The rows are grouped in 4 ways, from coarse to fine. Each group lies inside one group of the grouping before and may be the whole of it. The rows also spread widely along 18 directions, which tell nothing about the answers.
Some rows, each with its group in each grouping after it:
[-24  16 -42 -30  27  14   2 -23 -26  -1 -55 -14 -37  -1   2  22  29  43
 -77 -25  17 -38  45  11  10  67 -21 -64 -52 -36   7  36  -6   7  34 -10
  13  13   4  47  11  49   6   4  40 -10   5  92]
z_747 Zol z_486 z_748
[ 14  -7  48   3 -24  13  -1  21 -10  22 -15   6   4 -17 -51   8   0   0
 -28 -39  23 -20  11  25  -5  50  33 -22  31 -22  39   5 -26   9  12  -4
 -28 -17  -3  -5  11 -20 -37 -44 -13 -30  16  56]
z_747 rekop z_458 z_439
[ 29  38 -11   7  -2  31   4  12   9 -33  14   8  18 -32 -37  32 -42 -16
  25 -12  54   1 -31  49  -4 -26  30 -29  47  23   0  -2 -44   4  15 -20
   9 -16 -44   6 -31   1   4 -13 -28 -34 -11 -33]
z_350 fotaz z_530 z_478
[ 14 -19 -48 -33 -16  -7  26 -20 -38  -1   9  30  14 -15 -24  26  10   2
  -8   4  13 -36  41  18   4 -24  12 -58  20  40  -1 -17 -43 -18  10   0
  15 -10  -8   6 -12   8  13 -33  11 -39 -25  33]
z_747 sur z_860 z_319
[ 21  54  29  42  48  10  14  18  42  13 -26  -3 -23  12 -13  -9   3 -17
  38  60  10  39  -4  10 -25  17 -18  28  43  11 -39 -20   9  47  -2   6
 -29  -4 -38  24 -35  66 -28  34 -54 -26  31  93]
z_350 fotaz z_143 z_482
[  0  38 -35  -8  52   4   3 -35 -19 -44   8  -9   4 -52  -9  38 -47  22
   8  -4  21 -10 -18  31  -3  14  34 -33  30  24 -20  20  -8 -19   7  31
   4  27  38  47 -10  48 -32  24  17  20   1  49]
z_350 fotaz z_143 z_808
[ 15  51  12   2   8  74  14   3  50  31  -7  -6  19  38  20  33 -24  47
 -27 -24  14   4  10  96 -29  24 -40 -26  29  46   7   2  -8   8   1 -46
  24  -1 -17  -2  -3  37  36 -16  -7   9 -41 -54]
z_350 Goda z_593 z_654
[ -4  28 -27  25  53  52 -32 -19  39  -8 -67  -7   8   5  23  12 -18  -4
 -41  27  45   0   3  29 -71  -2 -13 -62 -10  25 -11  24 -27 -28  29 -11
   3  27   9  66  -8  32 -16  16  11  -3   5  14]
z_747 Zol z_206 z_181
[ 27  71  37  21  59  17 -11  -5 -26 -20 -20  18   9 -52 -24  29 -57  33
   8   9  14  44 -26  45 -29 -13  14 -15  44  49   8  61  -9  15  24 -27
 -21   0  -3  -8 -26  43  -9   4   6 -16  13 -23]
z_747 rekop z_458 z_379
[-19   5  36 -11  -3  12  20  -1 -11  16  10  -2 -21  49  -2 -13 -18  15
 -26 -39 -12  32  41  50   0 -28 -65 -21 -11 -43   3  36   7  52  -2 -38
 -15 -62  17 -39  29  75  35  -8   1  10  -7  27]
z_350 Goda z_283 z_232
[ 27 -36 -38 -10 -46  44  21   9  53  -5  35  12  15  13  21   3   8 -29
  -2   4   7 -35   7   1 -21 -12  -2 -51  15   3   5 -24 -30  15  10   9
  23  25  20  67  -3 -16   9 -13  15  -5 -25   5]
z_747 Zol z_486 z_688
[  0  16  27  22  10  31 -26  32  41  17 -32  15   1  -3 -51 -23  10 -10
 -29  34 -11  -1  -2  39 -24   9 -16 -13  58   3 -35  -9  17  30 -48  25
 -23 -34  -5  21  30  35 -55   2 -36  15  44  70]
z_350 Goda z_283 z_702
[-22   5  -1  11  24  32 -31  12  17 -15  33 -33  -3 -10   6  13 -61  81
  -6 -31  -6 -24 -22  50  -9  19  -2 -32  35  -4 -12 -25  33 -70  -4   2
   7  10  88   0  38  50 -16  39  20  45   9  68]
z_350 defiz z_907 z_523
[-52   5 -22 -13  45  24  -6 -35 -12 -13 -18 -47   6   0   9  17 -46  -6
 -40 -34  28 -25   1  22   8  10   2 -14  -6 -10   8  19  -5 -45  -7  52
 -45  10  83  36  39  21 -21 -27  28  58 -37  26]
z_747 Zol z_206 z_529
[ 12  27  -4   5   2  11 -18  25 -29 -20  -9 -31 -12 -66 -66  -3 -11  13
 -33  -8   8 -46 -27 -18  44  48  17 -18  18 -12  -3   4  12   0  -2  32
 -42  -4  13  34  12 -12 -25 -24   7  -7  25  76]
z_747 rekop z_14 z_317
[-24  19 -22 -10  12   6   1 -32   6   4 -38  15  -5   4  -5  26  11 -16
 -18  -1  37 -41  13  33  11 -12 -13  -9   1  -9 -27  23 -19  11 -26  21
   0 -10 -23  19 -12  35  -8  10   0  -6 -19  -3]
z_350 fotaz z_323 z_124
[ 29  48  32  -3  66  16  14 -20 -35 -18 -47  36  20 -68 -27  27 -20   7
 -16   2  -5  44   1  16 -41  10  38 -45  38  61  49 100 -29  36  39 -21
 -25  28  28  36 -11  18 -24 -36  38  -4  19 -10]
z_747 sur z_860 z_319
[-11  11 -47 -36 -18  13  39   2 -27  40   1  30 -26  11  12 -14   5  38
 -44  11 -52 -41  68   8  58   0 -30  33 -24  79 -13   2   8  35 -32  24
  12   4  -8   4  24  16  68 -47  21 -13 -48 -41]
z_350 fotaz z_143 z_482
[-15 -18 -63 -45  -8 -32  26   1 -10  -8 -28   7 -35 -25   5  -1  51  26
   2   3 -48 -45  49 -61  22 -22 -35 -65 -19 -22 -17   6   7  12  -2 -20
 -15 -10  30  26 -10  40  19  18  51 -18  24 111]
z_350 fotaz z_143 z_482
[-33   2 -13 -44  18 -16   6   4 -35 -17  -7  48 -26 -66  17  -1 -23  24
  20   4 -59   6  11 -43  43 -55  43  34  17  41  27  38  16  24 -15  57
 -33   2  74  -7  30   4 -15 -29  55  14  -8 -42]
z_747 Zol z_486 z_688
[ 20  17  12  -6  -1  32  19   2  -2  47 -25 -16  15 -15  -1 -24   3  22
 -38  13 -58  -9  45 -11  -4  42 -17  -6  26  81   8  -1  32  18 -22  41
 -45   8  43  26  18   0  -4 -80  16   8 -20  38]
z_747 rekop z_14 z_317
[  25   20  -18   22   -3   34  -44    0   36   17  -40   22   25  -27
  -12   20    8   13  -47   45   42 -102  -17   10  -11   -2  -11    3
   36   51  -19  -47  -17  -61  -10   24   15   34    7   35   13  -31
  -20    3   13  -33    5  -56]
z_350 Goda z_593 z_654
[ 58   4  29  17   1 -15  -1 -12  10   2 -25  15   9 -54 -15   1  37  -6
  -8  39 -16 -54   2 -59 -17   8 -22 -22  38   0  -1  11  15  17  16   6
 -30  37  53  54 -10   8 -37  16  40 -30  52  62]
z_350 fotaz z_143 z_482
[ -4  35 -13  -5  76  31  48  25   6  20 -27 -19  -4  -5 -15  25  -7  36
 -15   5 -31   3   9  10  -6  38 -29 -30  38  47  27  -4 -15 -32  24 -49
 -49  17  29  20   6  11  30 -19  38  22 -14  38]
z_747 rekop z_14 z_317
[ 10  68   0 -10  31  43  33 -26  19   7 -45 -64  26  26 -32  37  23 -23
 -37 -10  40   2  10  47  -6  32 -59 -65  38 -13 -15  -9   9  18   2 -10
 -42 -50 -22  19 -16  51  -9 -47 -21  11 -25  64]
z_350 fotaz z_323 z_124
[-30   9 -58 -62  14   0  41 -20 -18 -18   4  10 -26  13  13  46  16  17
  15 -24  19  12  36  34  23  -4   6 -52  -7 -23   0  -6 -19  27  17   2
  24 -36 -11  -1 -15  61   4  -5   2 -12 -33  66]
z_747 sur z_860 z_319
[-42  -8  21  -3  18   3 -23  29  38  12 -46  59 -40 -14   5  40  18   4
  12  -2  37 -48 -19   4  15   1  49  58  28 -38  36 -18 -33 -21   5  13
  -8  14   1 -12  16 -28 -50  31  10 -27  14 -39]
z_747 Zol z_486 z_748
[ -5  25  40  -4  71 -26 -18 -61 -19   8 -58  47   3 -31 -20  77  31  18
 -15  16  57 -49  -1  49 -20  31  15  -2  54 -21  -2  21 -13 -27  10  19
  -2  18  27   3  -8  52 -86  53  20 -10  28  47]
z_747 sur z_860 z_319
[-12   7 -16 -23  11  24  21 -19  19   9 -12 -39   3  26 -10  51  33 -30
 -43 -12  63 -75  -4  13  34  47 -25  -5  27 -56  12 -67 -10 -29  16  39
 -26  -6  30  29  24  -5 -32 -25   8   9 -34  40]
z_747 Zol z_486 z_748
[-19   4  10 -42 -35  20  -2  10 -14   3   6   8 -22 -20   8  -8 -18  53
  -9 -47 -45  26  35  27  18  12  27 -26   4   5  16  31  36  52 -17  28
  -4 -36  27 -20  21  39 -16 -44   5   9  -7  47]
z_747 Zol z_486 z_688
[ -2  -5  -7 -35  22   7  27 -17 -28 -29  13  31  48 -56 -72  38 -32 -32
  -5 -35   6  -4  -4  63 -16  -8  60 -69  96  31  18  18 -55 -17 -24  22
 -18 -20  33  18  23  -4 -59 -47   7  41  -5  21]
z_350 Goda z_283 z_702
[ 43  30  -6  28  13  19  38  23  -4   1  34 -36   4  -8 -20  -6 -44  35
  17   1 -20  -1   2   8   1   4 -35 -21  31  55  -6  -8  -6 -11  20 -56
 -27  18   2   8 -27  30  70  -3   6 -15 -11  44]
z_350 fotaz z_143 z_482
[  9  27 -46  15  28  16   9  37  20   0 -69  -9  -3 -15 -57   5  37 -51
 -36  47  43 -70 -14 -50  17 -21 -39 -19  14   4  -7 -37 -57 -30  16 -33
 -45   0 -37  49  -4 -41  25 -18   9 -47  12  -5]
z_350 Goda z_593 z_654
[-38 -11   7  23  29  30 -11  20  22  30 -20  -2 -17  41   6  -5 -26  54
 -48 -21  -8 -38  19  44 -16  -7 -56  -6 -15  -8   4  17  -6 -52   0 -61
 -11   4  44  -9  45  34  52  37  35  23   3   8]
z_350 fotaz z_530 z_478
[  -5   45  -51  -22    9   64    7   14   18  -13  -39   -5   -7  -42
   14   21  -15    7  -44  -13   10  -34  -12  -11   31   17   19   -7
  -20   55   35   44  -23   20   10   10   -7   41   -2   65    0  -43
   34  -57   40    1  -42 -103]
z_747 Zol z_206 z_529
[ 15  24  25 -10  11  31  -4   6  29   1 -15 -10  30 -27 -49  33  25   8
 -32   3 -10 -32 -23  39 -14  31 -21 -64  83 -20 -11  -5  26   3 -28   6
 -39 -30  44  24  15  20 -63 -10   9  40  24  78]
z_747 rekop z_458 z_379
[  9   2  13  15  53  -8  26 -19 -36  13  17  45  -1  20 -12  -7 -51  16
   7  24   5  53  51  66 -54  -8  17 -12  38  57  -8 -13 -45 -10  27  -3
  21   1   4 -10  13  74 -14   2 -23 -22   6  66]
z_350 Goda z_593 z_654

New rows, each followed by its group in each grouping:
[ 35   4 -17   7   2  32  51   2   5  13  18  -4  25  19 -44  -7  14 -49
 -57  23   4 -51  12   9  12   2 -64 -31  25  18 -10  -1 -41  25  -3 -17
 -19  11  11  66  23  -7  49 -38  20  15 -24  -6]
z_350 Goda z_593 z_654
[-28  62 -57  -1  63  27 -11   2 -13 -21 -47 -29 -36   9  -2  14 -33  37
 -16  13  41  33  12  34  -6   0 -13 -41 -26  15 -24  -6 -13 -19  36 -19
   2 -24 -44   6 -18  71  24  14 -16 -29  -8  62]
z_747 Zol z_486 z_688
[  3 -14  40  21  42 -33  -9 -34 -14  22 -24  19   3 -11 -16  38   3  14
   4   8  32 -55   8  17 -27   2 -15  -3  44 -20  -4 -11 -21 -61  12  -9
 -30  15  44 -15  -6  32 -38  50  25 -16  20  64]
z_747 rekop z_14 z_317
[ 34  -2  11 -14  14   0  36   0  12  -3  28   2  21  -3  -4  18   5 -23
  16  31  -5  -8   2 -23  -9 -47 -31 -12  74   5  20 -74   2 -23  34   8
 -35 -20  84  -5  27   5 -27 -29  24 -10   4  16]
z_350 fotaz z_143 z_482
[-36  31 -15   5  57  40   8  45  53  42 -60  12 -28  28 -19   4  28  31
 -36  37 -25 -28  13  29   1  30 -46   9  28  24 -20 -28   3 -14 -34 -24
 -24  -4 -13  15  30  27   7  21   0  20  12  36]
z_350 Goda z_283 z_232
[ 36   3 -18   9  -5  45  -4   8  68  -2  -5  10  35 -14 -23  34  23 -54
 -18  35  62 -82 -39   5 -11   9  -1 -10  69   3  -1 -72 -37 -33   3  33
   5  30  11  67  11 -49 -46  -4  -2 -13  -5 -37]
z_350 Goda z_283 z_702
[ 27  49 -15 -33   4  49  17  18  -3 -23  14 -26  10 -40 -20  30 -18  40
 -17 -23  -5  16 -12  28   7  47  21 -63  42  18  24 -15  16  16  26   7
  -3 -19  20  20   4  11 -25 -54   3   1  -7  48]
z_747 rekop z_458 z_379
[-23  29 -65 -49  14 -12  31  -3   1   0 -18   5 -44  -1  40  39  30  52
   9  10 -17 -45  27 -28  52 -43 -57  -8 -21  -4 -13 -23  17  -4  11 -29
   3 -16  14 -18 -13  47  55  28  48 -24 -19 -11]
z_350 fotaz z_143 z_808
[-38   5  18  19  -5 -14 -11  29  -1   0 -37 -15 -32 -29 -52  18 -10  -4
  30 -55  39 -54 -20   2  47  16  29  21  12 -49  -1  23 -33 -14 -30 -16
 -49  -7 -41 -14 -29  -6   2  21 -22 -22   4  47]
z_350 defiz z_907 z_523
[ -7   5 -38 -16  27  23  18  -9  23  -7   2 -24  42  -6 -33  48  -8  -7
   1  -2   8 -38 -14  48 -16 -27 -28 -78  76  24 -23 -36 -18 -64 -29 -11
 -40 -28  34  10  -5  14  -6 -10  15  44 -30  40]
z_747 rekop z_14 z_317
[ 28  41 -39 -17  59  37  34   2  31   0 -14  22  17  -5 -20  49  38 -25
 -32  75  25 -28 -14  14  -7  15 -24 -25  65  33  -5 -59 -20  -1  25  19
   2   8  12  57  10  -1 -31 -13  15  -3  -7  -6]
z_747 rekop z_458 z_439
[ -2   6  14  19 -27 -14 -39 -19  -2  19 -29 -22 -17 -15  25 -13 -14  10
  18   3  21 -37  13 -33  14 -12  -6  38 -20  -2 -28  -7  30   1 -20  61
 -32  -4   8  -8 -29  26 -15   3 -13 -45 -11  38]
z_747 rekop z_14 z_317
[-17 -22  28 -10 -41  14  -4  18  16  60 -36  25 -18  12  18 -15  22  67
 -16 -38 -59 -22  70  22 -13  19 -19 -25  -2  20   7  25  19  17 -32 -30
   0  -9   5 -28   6  30  19 -14  10 -15   5  46]
z_350 defiz z_907 z_523
[ 30  55   2  -4  66   9  31 -29 -35  15 -53  14  -6   1 -24  39  17  -3
 -40  39  52  10  35  25 -17  31 -18 -22  20  30  15 -15 -38   3  68 -18
  -4  -1 -32  11 -11  38  -9 -24   1 -56  -1  27]
z_747 Zol z_486 z_688
[-39  -2   6 -28  11 -21 -23 -16 -42 -32 -17  13  -4 -44 -53  20 -16  14
 -14 -35  -4  -6   4  45   7 -24  25 -61  42 -37 -15  45   4   1 -33  20
 -33 -57  35 -19  17  54 -54  -1  10  32  26  91]
z_747 Zol z_486 z_748
[-50  28   0  16  51  52  17 -18  47  35 -38 -48  -8  69  50  15 -43  13
   2 -37  41  32  25  64 -39  48   4  10 -10   8   9 -13 -16 -30   7  11
 -15  13   1  11  -3  51  -6  -7 -31  17 -52  44]
z_350 fotaz z_323 z_124
[-10  30 -48   3   3  37 -46 -23  17 -20 -38 -27  17 -12  23  13 -39  11
 -19   0  56 -32  -5  17 -20 -37  -1 -31 -11  30 -21 -18  -2 -52   4  31
   8  -8  12  20  -5  16  -6 -12  -3 -24 -22 -25]
z_350 fotaz z_530 z_478
[ -9  27  14 -15  44   0  21 -47 -11   7 -30   9   3  17 -12  36  27 -49
 -19  22  51  -7  12  27   9   6 -18  12  23 -27  -8   9 -11  41  -1  51
 -23 -21  13  24   5  46 -45 -14  -8   5 -19  31]
z_747 sur z_860 z_319
[ -6  58  12   5  63  12 -10  -3 -12  14 -95  21 -19 -25 -26  16   9   3
 -24  23  42  20  26  13 -22  45  37   5  13  28  16   1 -25   2  35  11
 -13  -6 -43  11  -3  21 -54 -26 -27 -57  30  42]
z_350 fotaz z_530 z_478
[ 26   7  19  46  -1   9   5  49  33  20  -4 -15  -9 -18 -26 -24   0   9
   9  25 -24 -60 -22 -49  20  -4 -42  30  30  13 -11 -12   3  -8 -14 -28
 -52  34  22  26  -5 -12  37  20  20 -13  19  24]
z_350 Goda z_593 z_654
[-38   7 -23 -17  22  16  25   3  23  21 -31  -8 -30  24  58 -19  -9  -4
   7   2 -27  15  37 -39   7 -13 -13  37 -30  20  15   3   6  24  -1  36
 -32  10  46  25  18  20  14 -25  17   3 -31   1]
z_350 fotaz z_143 z_482
[-42  13 -50   9  72  30 -20  20  20 -13 -29 -11 -44  21  43 -11 -42  48
  -6  28   6  39  13   2 -38  -8  -2 -23 -29  10  -4 -24  -4 -45  47  -6
   7  14  38  26  22  60   3  38  15  -5  10  72]
z_747 Zol z_486 z_688
[  2  18  53 -10   9  11  13 -71  -5  -1  -8  -6  11  -6  66  33 -41  -1
  17 -65  37  25  17  15 -26  12  30  10  -9 -14  53  64  -3  34  39  35
  -4  30  63   8 -14  37 -34 -23  24  -5 -37 -38]
z_350 fotaz z_323 z_124
[-35  46 -10 -12  78 -14  23 -30 -32 -21 -31 -28   1 -27 -15  14 -29 -12
  24  12 -24  35   5   3  12 -37 -13  -8  42  31 -27  40  16  12 -33  34
 -83 -25  41   6 -14  72 -10 -14  13  51 -19  64]
z_747 Zol z_486 z_748
[ 35  20   5  -4 -30  -8 -32 -39 -27  -5  20  33   6 -37   2  23 -28  58
   1   2  18 -35  16  51  -3 -11  14 -13  28  36 -34  -4  20  -2  -7  31
  48  -2   3 -22 -18  58 -24  21  -7 -45   8  14]
z_350 fotaz z_143 z_482
[ 20 -25   8 -16 -35  15 -29 -13 -12  -8  36   0  19 -20   0  10 -35  42
 -16 -30   9 -13  15  41 -33  -2  20 -69  35  -3  10 -36  12 -37  21  25
  18 -27  65 -16  27  22 -49 -23   9 -14   9  63]
z_747 rekop z_14 z_317
[-35 -15  41  22  46  -1 -12 -16  18   3 -24   7 -10  14  -2   6   7 -41
 -19   9  23 -30 -20  -5  -2 -12 -23  35   9 -65   4  44  -1  16 -13  35
 -51  12  83  39  39  25 -41  33  27  45  11  26]
z_747 sur z_860 z_319
[ 37  41  -4 -12  33   4  32 -43  -3  14 -32   1  21 -22   5  50  35  14
 -38  21  11 -84   6 -16  17   3 -72 -15  28  26   3   6  -4 -13  17 -20
 -17  39  45  34  -8  13  26   0  70  -5 -19 -45]
z_350 Goda z_593 z_654
[ -7  -7  -3  31 -36  60 -45  55  26  -3 -24 -13  -2  -3 -25 -22 -62  38
 -17 -56  21  15   0  50 -49  -2  38 -73 -10  17  21  29 -43 -31  13 -62
  -1 -15 -43  -3  -9 -10  28 -21 -23 -32   8  28]
z_747 Zol z_486 z_688
[-25 -27  -9 -22  23 -16  -6  26  29  11 -37  82 -20 -12 -27  22  48  -4
   4  39   2 -33  14   9 -21 -22  25 -17  64 -23  -2 -60 -36 -27  -5   6
  10 -21  15  -1  36   9 -79  31   3 -22  53  56]
z_350 Goda z_593 z_654
[-13  26   9 -16   1  31  44  46  76  21 -40 -15  -7   7   2  31  38   3
  37 -33 -24 -13  -8  -6   8   6 -31 -22  44 -24  22   3  -9  29 -21 -62
 -49 -13 -10   6 -29   3  19  -4  11  15 -12  15]
z_350 Goda z_593 z_654
[ -1  -3  71  23 -26   3  -7 -19  10  62   5   5  -9  40   4 -15   1 -15
 -13  11   9 -27  27  36  18  19 -31  83  22 -11 -28 -19  36  45 -50  77
 -29 -23  12 -22  20  36 -31 -15 -40  -2 -24  22]
z_747 rekop z_14 z_317
[-33  11  16  17  29  63 -27  42  42  42 -71 -10   4  45 -16   7  -9  23
 -54 -11  25   3  13  58 -50   1 -19 -31  16  18  32 -17 -26 -57  11 -52
 -31 -33  -2 -23  36  -5   5 -36 -10  -9  -1   1]
z_747 sur z_860 z_319
[ 34  53  34   5  79   3  51 -25 -19  -7  30  -9  10 -27   6  59 -39  52
  25  -3  -5  10 -21  28  -1  23 -26   0  58  29  25  28   6  -4  41 -39
 -26  41  64   2 -25  54  19  31  51  21 -17   4]
z_747 rekop z_458 z_439
[-24 -17   8  15  26   2  -6  49  47  31 -59  69 -31 -12 -36  -9  53 -13
 -27  47 -29 -71   0 -26   8 -12 -22  32  31  -8  -5   9 -24   5 -39 -15
 -31  19   6  33  34 -23 -13  39  28   1  47  -6]
z_350 Goda z_283 z_232
[ -5 -10 -64 -26 -38  28 -28  -9  33   1 -37   1 -12   6  11  -6  47   6
 -52  27   9 -54  37   0  -8  -3 -34 -76 -23 -17 -46 -19  16  15 -16  31
  27 -21  -5  51   1  35 -19  -3   5 -18   9  75]
z_747 Zol z_206 z_529
[-90  21 -36 -14  41  19   3   3  30  30 -73   8 -35  48  10  -1   6 -30
 -23  13   7 -10  29  30  24 -30 -24  45 -21   0 -35  10 -11  16 -63  40
 -36 -40 -21   7  27  34   5  -6 -21  29 -34 -16]
z_350 fotaz z_143 z_808
[ 26 -18   0  -7  -7   7  14   6   1 -12  49  33 -11  -5   2  20  -4  41
 -15  -8   2 -47   3  15   7 -11 -27 -25  17 -27  15  -9  -7  -9  41 -42
  35  16  55   6  26  22  23  39  46 -15  18   4]
z_350 fotaz z_530 z_478
[-26  48 -33 -22  33  17  -5 -11  19   8 -85 -19  -9  17  15  29  39 -50
 -26  39  58 -24   4 -32  17 -41 -47   7 -12 -23  -5 -37  -5   0  13  31
 -46 -48  -7  12  -3   6 -15 -36  -1 -36 -29 -31]
z_747 rekop z_458 z_379
[ 11  14  51  31  30  16 -16  39   2  17 -30  12 -37 -13 -26  -9 -14  37
  -8   7  11  27   8  10 -29  56  35   3  24 -12  31 -14  -8  -5  51 -17
 -16   8  -2  -4  15  22 -44   9 -17 -45  55 101]
z_747 Zol z_486 z_688
[-42  20 -54  12  36  34  -7  73   2   7 -12  22 -34 -24 -56 -45 -30  15
 -32  53 -59 -12  -7  13  43 -11   2  28  15  80 -47   9   0  13 -71  31
 -33 -10 -23  33  39  -1  35 -14  -9  34   2   5]
z_747 rekop z_14 z_317
[ 40  16  53  11  12  11   6 -31 -56   4  26  10   1 -28 -19  11 -46  47
 -64 -37  16 -27  15  42   1  68  10   3   3   9  42  47  -7   9  51   1
  16  46  59  19  40  21  -5 -15  36 -11  12   4]
z_350 fotaz z_143 z_482
[-46 -20 -26 -25 -43  25 -26  12  14  -5   6  -6 -18  39  -6  -4  -9  31
 -47 -52   6 -38  18  58  14 -43 -54 -59 -26 -68 -29  15   5   7 -36 -24
  17 -66  17 -17  41  53  29  14   8  21  -4  24]
z_350 Goda z_593 z_654
[  9 -11 -14 -50  26   4  58 -40 -34  25 -18  31  14   5 -19  42  51   4
 -76  -3 -15 -52  61  25   1  40 -32 -61  29  11  29   9 -28   1  24 -12
  -3  10  46  32  35  14  -1 -42  63  15 -16  36]
z_747 Zol z_486 z_748
[ 13  17  39  11  14   4 -16   8  40  -5 -31  17  18 -47 -11  65 -13  41
  44 -42  29 -43 -38  27 -36 -12  19 -39  72 -11  32  12 -33 -58  13 -71
 -17  19  19 -23 -37  -2 -24  46  29 -17  22 -14]
z_350 Goda z_593 z_654
[ 61 -15  14  39 -61   5 -21  -4  26  -9  32  15  40 -27 -12  -7 -26 -34
  40  18  35 -43 -15  -6 -26 -68   2 -12  47  26 -21 -20 -19  -6  -5   8
   0   3   0  10 -39 -13   1   0 -19 -54   1 -21]
z_350 fotaz z_530 z_478
[ 30  10 -47  15  35  33  -5  32  19  -2   2  25   9 -51 -38 -17   2  26
 -41  76 -41 -59  -8 -14  -3  29  -3 -14  56  84 -30 -39   5 -30 -18  33
   6  56  41  81  37  -9 -17   7  29  14  31  38]
z_350 Goda z_283 z_702
